The rows of a group lie close to one hidden flat surface of 8 dimensions, which may be shifted away from zero. Surfaces can cross.
Known rows, each followed by its group:
14	-27	7	-5	-42	12	12	-10	-32	-37	-4	11	16
J845
-17	-1	-7	22	28	-20	-1	21	6	17	22	-8	-26
J529
-18	-10	5	14	13	46	5	-15	-12	-10	30	28	26
J845
-2	30	-8	12	-10	3	-16	-4	21	-8	8	-2	1
J529
3	-44	-9	16	-17	-2	34	-26	-45	-6	16	21	-18
J845
8	-13	-30	12	6	-41	11	4	-14	24	-31	-19	-48
J845
-65	28	-10	-14	36	-23	-11	-17	9	10	4	-12	-6
J696
-6	-23	-31	25	-6	-19	2	10	-7	29	11	-3	-13
J845
-24	-6	32	11	-20	-8	-6	10	-13	-8	49	-3	-20
J512
42	-26	-44	2	-28	-38	19	-21	14	11	-16	7	-18
J696
-9	15	-11	-18	-8	11	-9	1	3	-29	-22	1	53
J529
-19	-3	-34	-10	-59	-12	-4	-36	-25	10	-23	-5	7
J512
-19	23	20	-7	63	39	11	-36	10	2	7	18	-14
J696
-11	-16	9	-8	-11	4	-21	33	4	-40	8	-4	42
J696
6	-48	7	-30	-19	-43	11	11	-3	0	5	-1	9
J529
-6	-36	17	-2	46	-20	22	4	-10	6	12	2	-48
J696
-21	-2	-48	26	22	-9	12	-3	-13	1	-7	5	15
J529
-32	15	-10	-5	8	-15	2	-32	6	6	10	3	-15
J696
-8	-25	-16	-26	-1	-59	7	-17	18	-1	3	-4	-26
J696
-37	-4	-22	-5	65	0	-7	19	-4	9	-31	-11	10
J512
-4	-17	-39	5	-17	-26	-24	40	24	-27	0	-8	48
J512
11	-15	11	-15	-5	22	10	-37	14	-17	23	31	10
J512
28	29	-12	0	-26	-25	1	-13	4	4	-38	-20	-39
J529
12	0	23	-3	-4	-23	1	-5	4	-14	-1	-13	-59
J696
-1	-3	-6	25	58	24	-1	28	-5	-4	-14	-3	-12
J512
-1	23	30	9	24	6	-2	0	4	1	6	-10	-53
J512
-13	8	11	-12	18	6	9	2	-36	-33	-44	-15	-5
J845
0	-21	-25	10	-11	10	10	-30	5	5	26	28	16
J845
-31	14	49	-30	17	9	-14	12	-16	1	-14	-23	-8
J845
-3	15	26	13	-39	-2	-14	20	-20	-4	12	-21	-19
J529
1	-7	-24	-2	19	16	1	-28	29	10	15	27	20
J845
14	-2	1	-2	-2	-10	9	-38	23	-26	18	15	-42
J696
-27	3	-19	35	4	-35	-3	7	27	-7	64	6	-15
J512
33	-19	-6	8	-56	20	13	-16	-17	-32	6	23	29
J529
4	-15	27	-32	-5	-8	0	-1	17	-12	15	7	15
J529
9	-14	-6	9	26	-2	7	24	-20	-4	-31	-12	-16
J845
-36	32	17	-2	17	23	8	-34	-20	0	6	4	-7
J529
-36	9	11	-39	-23	-14	-20	-10	-5	-1	-14	-18	12
J512
4	4	-9	31	23	5	-3	42	-27	20	-31	-25	-16
J696
-22	-38	-49	-16	12	-56	18	-11	4	32	-3	3	10
J696
-22	-12	23	-13	-15	7	-2	-1	-41	10	-15	-15	-19
J512
6	-28	-20	28	23	8	23	-11	-20	13	4	13	-34
J512
-57	17	-14	0	-20	-39	-1	-20	-19	20	18	-14	-11
J529
-14	2	37	-42	16	-9	2	-14	-6	6	-18	-12	-23
J845

New rows. What belongs after each?
-10	2	20	-4	37	41	2	1	-5	-4	2	12	24
J696
27	-50	-42	25	42	10	32	-13	-11	12	-12	26	-18
J512
-1	36	23	15	3	59	4	-22	-25	16	-3	7	-4
J696
27	-2	12	-21	28	7	13	-4	-5	-23	-50	-6	-17
J845
-12	26	-43	6	-1	-13	11	-25	-19	68	-38	-12	-4
J696
-28	7	-12	25	51	15	-9	44	-17	7	-16	-17	13
J696
-28	-32	28	-33	-9	-9	9	1	-27	20	12	0	20
J696
-10	-12	8	22	-8	-1	2	7	-26	31	17	-8	-36
J845
33	44	-11	10	1	13	-1	-21	22	-9	-29	-2	-25
J529
4	6	35	-34	27	12	1	5	0	10	-26	-9	0
J696
3	10	10	10	9	47	-7	-5	1	-11	8	14	17
J845
47	-29	-3	9	10	-5	26	-6	3	0	0	15	-29
J529
-23	-52	9	-7	29	-27	17	19	-23	12	17	0	-12
J696
20	-9	14	20	-12	37	7	-7	-21	-9	11	14	-11
J845
2	-6	21	19	4	38	-2	25	-13	-25	21	10	25
J529
-18	28	-56	-3	22	-9	-6	-16	22	19	-30	0	31
J696
-23	24	-14	-25	-7	-55	-12	-35	57	22	27	-2	-23
J529
-1	-13	-36	25	20	5	31	-24	-22	0	0	21	0
J529
9	-6	-28	0	-9	-20	-21	13	38	40	4	-6	2
J845
-7	31	31	-29	14	16	-18	2	21	-18	-12	-7	17
J529
-15	-20	-5	-38	-24	-40	14	-39	1	25	6	6	1
J696
-8	-17	17	-17	-10	17	9	-10	-18	14	8	11	27
J696
10	-36	3	-10	-22	4	39	-45	-36	50	13	26	-4
J696
4	-15	-49	-3	-8	-47	10	-12	13	7	-12	0	3
J529
-41	-15	-3	14	12	-36	-9	44	-13	13	21	-22	-4
J529
6	-4	1	-8	-10	-16	-21	48	11	-19	-14	-19	28
J529
18	-11	-38	26	12	9	-3	6	20	17	4	12	4
J845
13	-33	-11	19	21	4	29	12	-46	-24	-28	1	-17
J845
-12	-15	3	-20	5	-63	5	-2	15	18	8	-15	-44
J512
63	4	2	0	-22	32	5	-24	17	-15	-18	17	-14
J845
-10	37	2	-9	-36	-1	-30	0	6	0	-21	-22	2
J845
-34	-4	14	6	15	-15	3	5	-7	14	32	-2	-18
J529
29	-32	38	-25	44	-14	13	16	24	5	7	6	-28
J529
21	6	11	-13	10	-2	-5	27	1	-15	-36	-19	1
J529
2	21	18	1	20	10	13	-40	15	10	23	16	-39
J529
3	5	-19	16	3	-2	19	-47	19	11	33	27	-23
J529
-58	26	26	4	-4	21	-2	-11	-45	29	16	-10	-2
J696
-35	33	0	-17	27	2	-11	-21	28	-3	9	5	18
J529
2	8	32	-3	-12	30	-5	-9	-10	2	12	3	-11
J845
-28	-27	9	15	21	9	7	9	-19	-14	39	12	1
J696
15	12	43	-19	-34	18	-20	9	-1	-4	-10	-15	-9
J845
38	-4	27	36	14	42	12	23	-22	-14	3	4	-26
J529
-46	25	11	8	-18	3	-18	-12	-5	-28	33	-4	-5
J696
2	27	-16	10	-18	11	-22	13	0	-16	-29	-16	12
J845
-9	-8	4	-8	-18	16	7	6	-50	-64	-36	-7	32
J845
-9	-20	-11	-37	68	-20	13	-12	9	25	-46	-6	-22
J512
-30	4	9	-18	-2	10	17	-41	-23	-6	11	15	15
J529
59	2	-11	1	-24	-38	-6	18	29	1	-29	-19	-36
J529
-2	-7	-33	7	-50	-30	-10	7	4	-12	9	-2	29
J529
2	37	23	-33	-24	-21	-8	-18	0	18	-36	-29	-37
J696
10	-17	-21	38	-38	-20	11	13	-30	2	11	-6	-19
J529
-1	-18	7	-13	-22	-14	-4	9	-22	4	-20	-18	-16
J512
5	-40	-3	-48	29	-34	6	14	10	-9	-38	-6	17
J845
-45	13	17	13	5	-17	-8	5	-4	2	44	-10	-26
J512
20	-16	-6	17	21	54	-6	25	-18	-21	-30	5	24
J512
3	22	-18	-2	17	-28	8	-34	33	20	2	3	-40
J529
35	-20	26	10	9	57	-1	19	-4	-23	3	17	19
J845
-51	35	4	-26	53	-11	-14	-7	17	5	-15	-16	-3
J696
-33	6	-17	3	40	-20	4	-22	18	-7	15	6	-27
J696
